There are 4 ways to turn a row about zero (a turn may also mirror it). The second row of each pair is the first, turned, with some noise. The first 36 pairs use one turn. New pairs use 2 turns, one after the other, and a turn may come again.
Some pairs, each with its turns in order after it:
18; 22; 6; 12; -9; 10; 41; 13
0; -17; 1; 21; -31; 7; -4; 37	(0)

42; 9; -38; -56; -16; -21; -52; -7
-15; 31; -35; 43; 34; 51; -38; -18	(3)

15; 28; -9; 18; 6; -8; 33; 29
-14; -18; 26; 21; -46; 0; -3; -5	(3)

19; -4; 20; 26; -18; -58; -2; -46
-27; -23; 12; 7; -41; -42; 38; -33	(2)

-19; -25; -21; 12; 42; -41; -31; -17
-20; 15; -38; -38; 4; -20; -22; -41	(3)

-16; 34; 18; 15; 9; -27; 15; 8
13; -9; 11; 21; 12; -34; -14; 29	(0)

-7; 13; -5; 4; -34; -16; 24; 19
-19; -10; 43; 18; 4; 2; 3; -5	(3)

-8; -2; 3; -4; -24; 31; 23; -4
-7; -15; -18; -8; -33; -11; -16; 3	(1)

-31; -5; -3; -5; 37; 12; 2; -3
14; 5; -20; -17; -11; -13; 29; -22	(3)

-25; 5; 3; -25; 2; 15; -5; -35
-5; 12; -16; 16; -6; -19; -15; -38	(0)

35; 2; 35; 18; -28; 33; -11; 54
28; -28; 1; -46; -48; 2; 30; 29	(0)

11; -5; 21; 13; 21; 7; 5; 8
11; -14; -25; -11; 2; 1; -3; 18	(0)

3; 18; 14; 15; -9; 36; -22; -24
-20; 14; -27; -37; -5; -6; 8; 21	(1)

-9; 10; -13; 14; 58; 9; -32; -1
3; 25; -38; -3; 39; -21; 27; 4	(0)

-15; -42; 1; -16; -35; -28; -1; -30
-34; -23; -27; 40; 14; 25; -18; -3	(1)

30; 8; 0; 18; -13; -36; -34; 28
11; 44; 3; -1; 31; 19; -7; -30	(1)

-4; -28; -32; -24; -14; -10; 16; 31
3; 34; 28; -8; -7; 39; -8; 2	(0)

-14; 3; -28; 21; 29; -38; -36; 5
2; 26; 14; 1; -38; 26; -1; -47	(2)

1; 10; 9; 12; -27; -17; -8; -11
-4; -20; 15; -2; 21; 1; -20; 1	(3)

2; -22; 26; 1; 1; -7; -8; 3
3; 11; -5; 16; -1; 28; -3; 15	(1)

0; -10; 7; 2; 46; 19; -29; -7
13; 32; -18; 34; 7; 1; -19; -20	(2)

-11; 7; 26; 3; 19; 4; -30; 35
29; 12; -32; 1; 14; 23; 9; -25	(2)

42; 20; -37; -9; 19; 18; -47; -22
-35; 22; 28; 49; 29; 24; -6; -24	(2)

-54; 11; 31; -12; -2; 6; -6; 15
1; 19; -20; 37; -33; -21; 28; 14	(1)

17; -14; 2; -35; -11; 13; -29; -25
-33; 2; -8; -28; -12; -4; -3; -40	(0)

50; -7; 18; -26; 4; -5; 27; 16
-28; 7; -11; 45; -17; -5; 3; 37	(3)

19; 27; -24; -17; 2; -10; -4; -51
-27; 4; 42; 40; -6; -5; 18; 11	(2)

-23; -10; -5; -12; 1; -5; -25; 49
28; -7; -16; -14; 1; 45; -14; -14	(2)

-14; 25; -31; -7; 20; 20; -32; -26
-22; 28; -21; 20; 12; -27; 31; -24	(0)

10; -5; 0; -19; -14; -12; -14; -3
-8; 9; -7; 14; 22; 8; -10; 1	(3)

10; -29; -11; 6; 36; 7; -13; 6
12; 2; 29; -1; 21; 4; -15; 35	(1)

-8; -64; -31; -7; -4; -12; 25; 4
-12; -35; 23; 38; 5; 9; -50; 4	(1)

-8; -20; 18; 30; -16; -18; 34; -12
-29; -19; 24; -25; 2; -25; 2; 20	(3)

3; -6; 26; -3; 15; 31; -16; 15
15; 8; -32; 13; 27; 1; -8; -4	(2)

-2; -10; -8; -5; 0; 20; -19; -12
-9; -1; -13; -5; 11; -12; -9; 24	(1)

-12; -10; -33; -11; -59; 12; -8; 20
-31; -36; -5; -26; 0; 42; -19; 21	(2)

New pairs. What belongs after each?
23; -15; 18; 33; 19; -18; -6; -13
21; 16; -29; 7; 29; 4; 3; 27	(1) (2)

-8; 16; -12; 16; -29; -9; 2; 12
2; 9; -3; -3; -27; 31; -2; -2	(0) (1)

-8; 6; -15; -4; 6; -8; 20; 16
-23; -7; -8; 3; -17; 5; 10; -3	(3) (1)

18; 24; 4; -28; -8; -13; -8; 5
2; 9; -17; 37; -4; -1; 16; -12	(0) (1)

-32; -30; 13; -3; 0; 1; -30; 19
-37; -3; -2; 1; 20; -30; -11; 27	(3) (0)

19; 26; 58; -15; 10; -24; 18; 34
16; -9; 51; 7; 19; -57; -18; -10	(2) (2)

-20; -18; -11; 31; 32; -74; 2; -60
44; 48; -56; -18; -21; -46; -14; 35	(1) (2)

17; 10; -27; 30; 3; 1; -8; -5
-1; 12; -10; -7; 6; -33; -25; -8	(1) (0)

-20; -39; -17; 3; -26; -31; 9; 8
38; -15; -31; 1; -1; -8; 0; 32	(0) (3)

19; -19; -11; 29; 29; 30; -14; 13
-9; 33; 8; 37; -14; 21; 23; -8	(2) (2)

3; -29; -57; -6; -12; 13; -16; 22
-10; 8; -51; 38; 3; 28; -9; -1	(2) (2)

-41; -13; -8; -12; -3; -5; 21; 9
24; -23; -14; 4; -7; 13; -32; 13	(0) (3)

-62; 0; -6; 78; -10; -13; 17; -15
23; -51; 50; -15; 44; -38; 26; -26	(1) (3)

-1; -22; -15; -12; 15; 6; 54; -17
-3; 33; 4; -16; 26; -29; -4; 35	(1) (3)

33; 6; -23; -13; -10; 15; -8; -13
12; -5; 14; 35; -4; 10; -22; -11	(1) (2)

-27; -13; 7; 15; -30; 25; -38; 2
24; -2; 12; 33; 37; -11; 15; -23	(3) (2)

26; -39; 40; 10; -7; 38; -25; 9
-8; 6; -4; -1; 48; 61; -6; 0	(1) (2)

-7; 8; 37; 10; -16; 4; -5; -21
-8; 5; 9; -19; 1; 18; -9; 38	(1) (2)

3; -3; -5; 17; 8; 3; 22; 2
8; -1; 3; 5; 22; -11; 2; 13	(1) (3)

2; 9; 29; -13; 31; 13; -41; 35
0; -8; -28; -22; -43; 41; -5; 10	(2) (3)

12; -12; -12; 29; -35; -24; -5; -30
4; 31; -24; 25; -28; 16; -8; 28	(1) (2)

-52; -1; 0; 6; -30; 12; -21; 0
28; -24; 0; -17; 6; 34; 32; 19	(3) (1)

-19; 19; -21; -47; -5; -2; 8; 15
30; 19; -6; -18; -24; 11; -27; 19	(2) (1)

-10; 14; 20; -2; -20; 19; -27; 11
-1; -2; -23; 9; -22; -5; -28; 23	(3) (3)

9; 33; 6; -3; -38; -14; -34; -51
-17; 4; -15; -24; -15; 25; 52; -44	(1) (3)

-8; 11; -34; -4; 22; 23; 30; 4
35; -8; -6; 39; -6; -15; -16; -7	(2) (3)

31; -11; -5; -8; 15; -22; -42; -41
35; -15; 36; 0; -6; -23; 10; 43	(1) (1)

2; -17; -6; 31; -16; -7; -7; -17
24; 18; -10; 9; 1; -23; 4; -20	(1) (0)

-50; -17; -19; -33; 35; 28; 8; 1
39; 15; 18; 25; -18; 20; -54; 9	(2) (3)

4; 47; -30; -22; 7; 12; -8; -17
0; 13; 6; -35; -39; 8; 33; 11	(0) (2)

4; -24; 6; 2; 10; -22; 24; 8
-20; 3; -15; 12; 24; -1; -19; 12	(2) (3)

17; -2; -14; 34; 26; -9; 6; -20
-3; 24; 27; -12; -16; 4; 1; -35	(3) (0)

30; 38; -8; 19; 4; 63; -18; -12
26; 11; -27; -43; -3; 3; -61; 4	(3) (1)

17; 25; 40; 9; -5; 26; 39; 29
49; -31; 38; 10; 18; 0; 14; -6	(2) (1)

3; -64; -17; -26; -32; 21; 9; -12
27; -20; 5; 38; -40; -10; 40; -33	(3) (3)

-8; -3; -25; 6; -18; 31; -28; -16
4; 6; 1; 30; 43; 2; -3; 10	(3) (2)

-18; -3; -46; 17; -11; 5; -1; 6
9; -5; 12; -4; 35; -28; -15; -13	(1) (0)

-30; -33; 12; 11; 1; 29; -10; -8
37; 12; 32; -7; -1; -3; 24; 11	(1) (0)

-8; 18; 25; -19; -17; 22; 1; 27
4; 14; 24; -26; -16; 37; -4; -9	(3) (1)

-16; -19; 3; -14; 31; -23; 33; 11
-1; 25; -7; 16; 27; 33; 3; -27	(0) (2)

10; -17; 0; -17; 20; -12; -5; -18
8; 19; -8; -7; -25; -15; 5; 11	(1) (3)

40; -10; 44; -10; 4; 13; 20; 1
30; 7; 33; -10; 7; 21; 19; 36	(3) (0)

-48; 15; -13; 44; -10; -4; -31; -17
-16; -45; -27; 21; 31; 18; -22; 30	(0) (0)

-7; 5; 20; -18; 21; 18; 10; 14
-14; -9; 23; 0; 6; 27; 6; -10	(0) (2)

-12; 18; -23; -33; 10; -31; -15; 4
13; -35; -12; 13; 2; -21; -4; -34	(0) (3)

-2; -17; 4; -5; 57; -13; 12; -59
-17; -46; 30; 1; 7; -11; -63; -2	(2) (3)

9; 4; 21; -19; -29; 29; 3; -25
-33; -27; -8; 3; -29; 1; -3; 12	(0) (2)

-58; -7; -9; -6; 45; 6; 22; 57
49; 31; 9; -65; 22; -12; 14; -35	(0) (1)

-57; 15; -27; 8; 14; 40; 26; 18
-5; 36; 11; -22; -46; -35; 32; 28	(2) (0)

29; -11; -36; 22; 9; -2; 22; 11
-13; -18; -29; -9; -3; 31; 18; 30	(3) (2)

2; 33; 55; -15; 45; 11; -39; 10
52; -20; 22; -34; -26; -9; -11; -48	(1) (1)

27; -9; 42; -33; 63; -3; 42; 10
-43; -18; -42; 20; -30; -13; -62; 19	(2) (3)

23; 4; -13; -23; -35; 0; 14; 23
-1; 34; -36; -23; 10; -6; 16; 1	(3) (2)

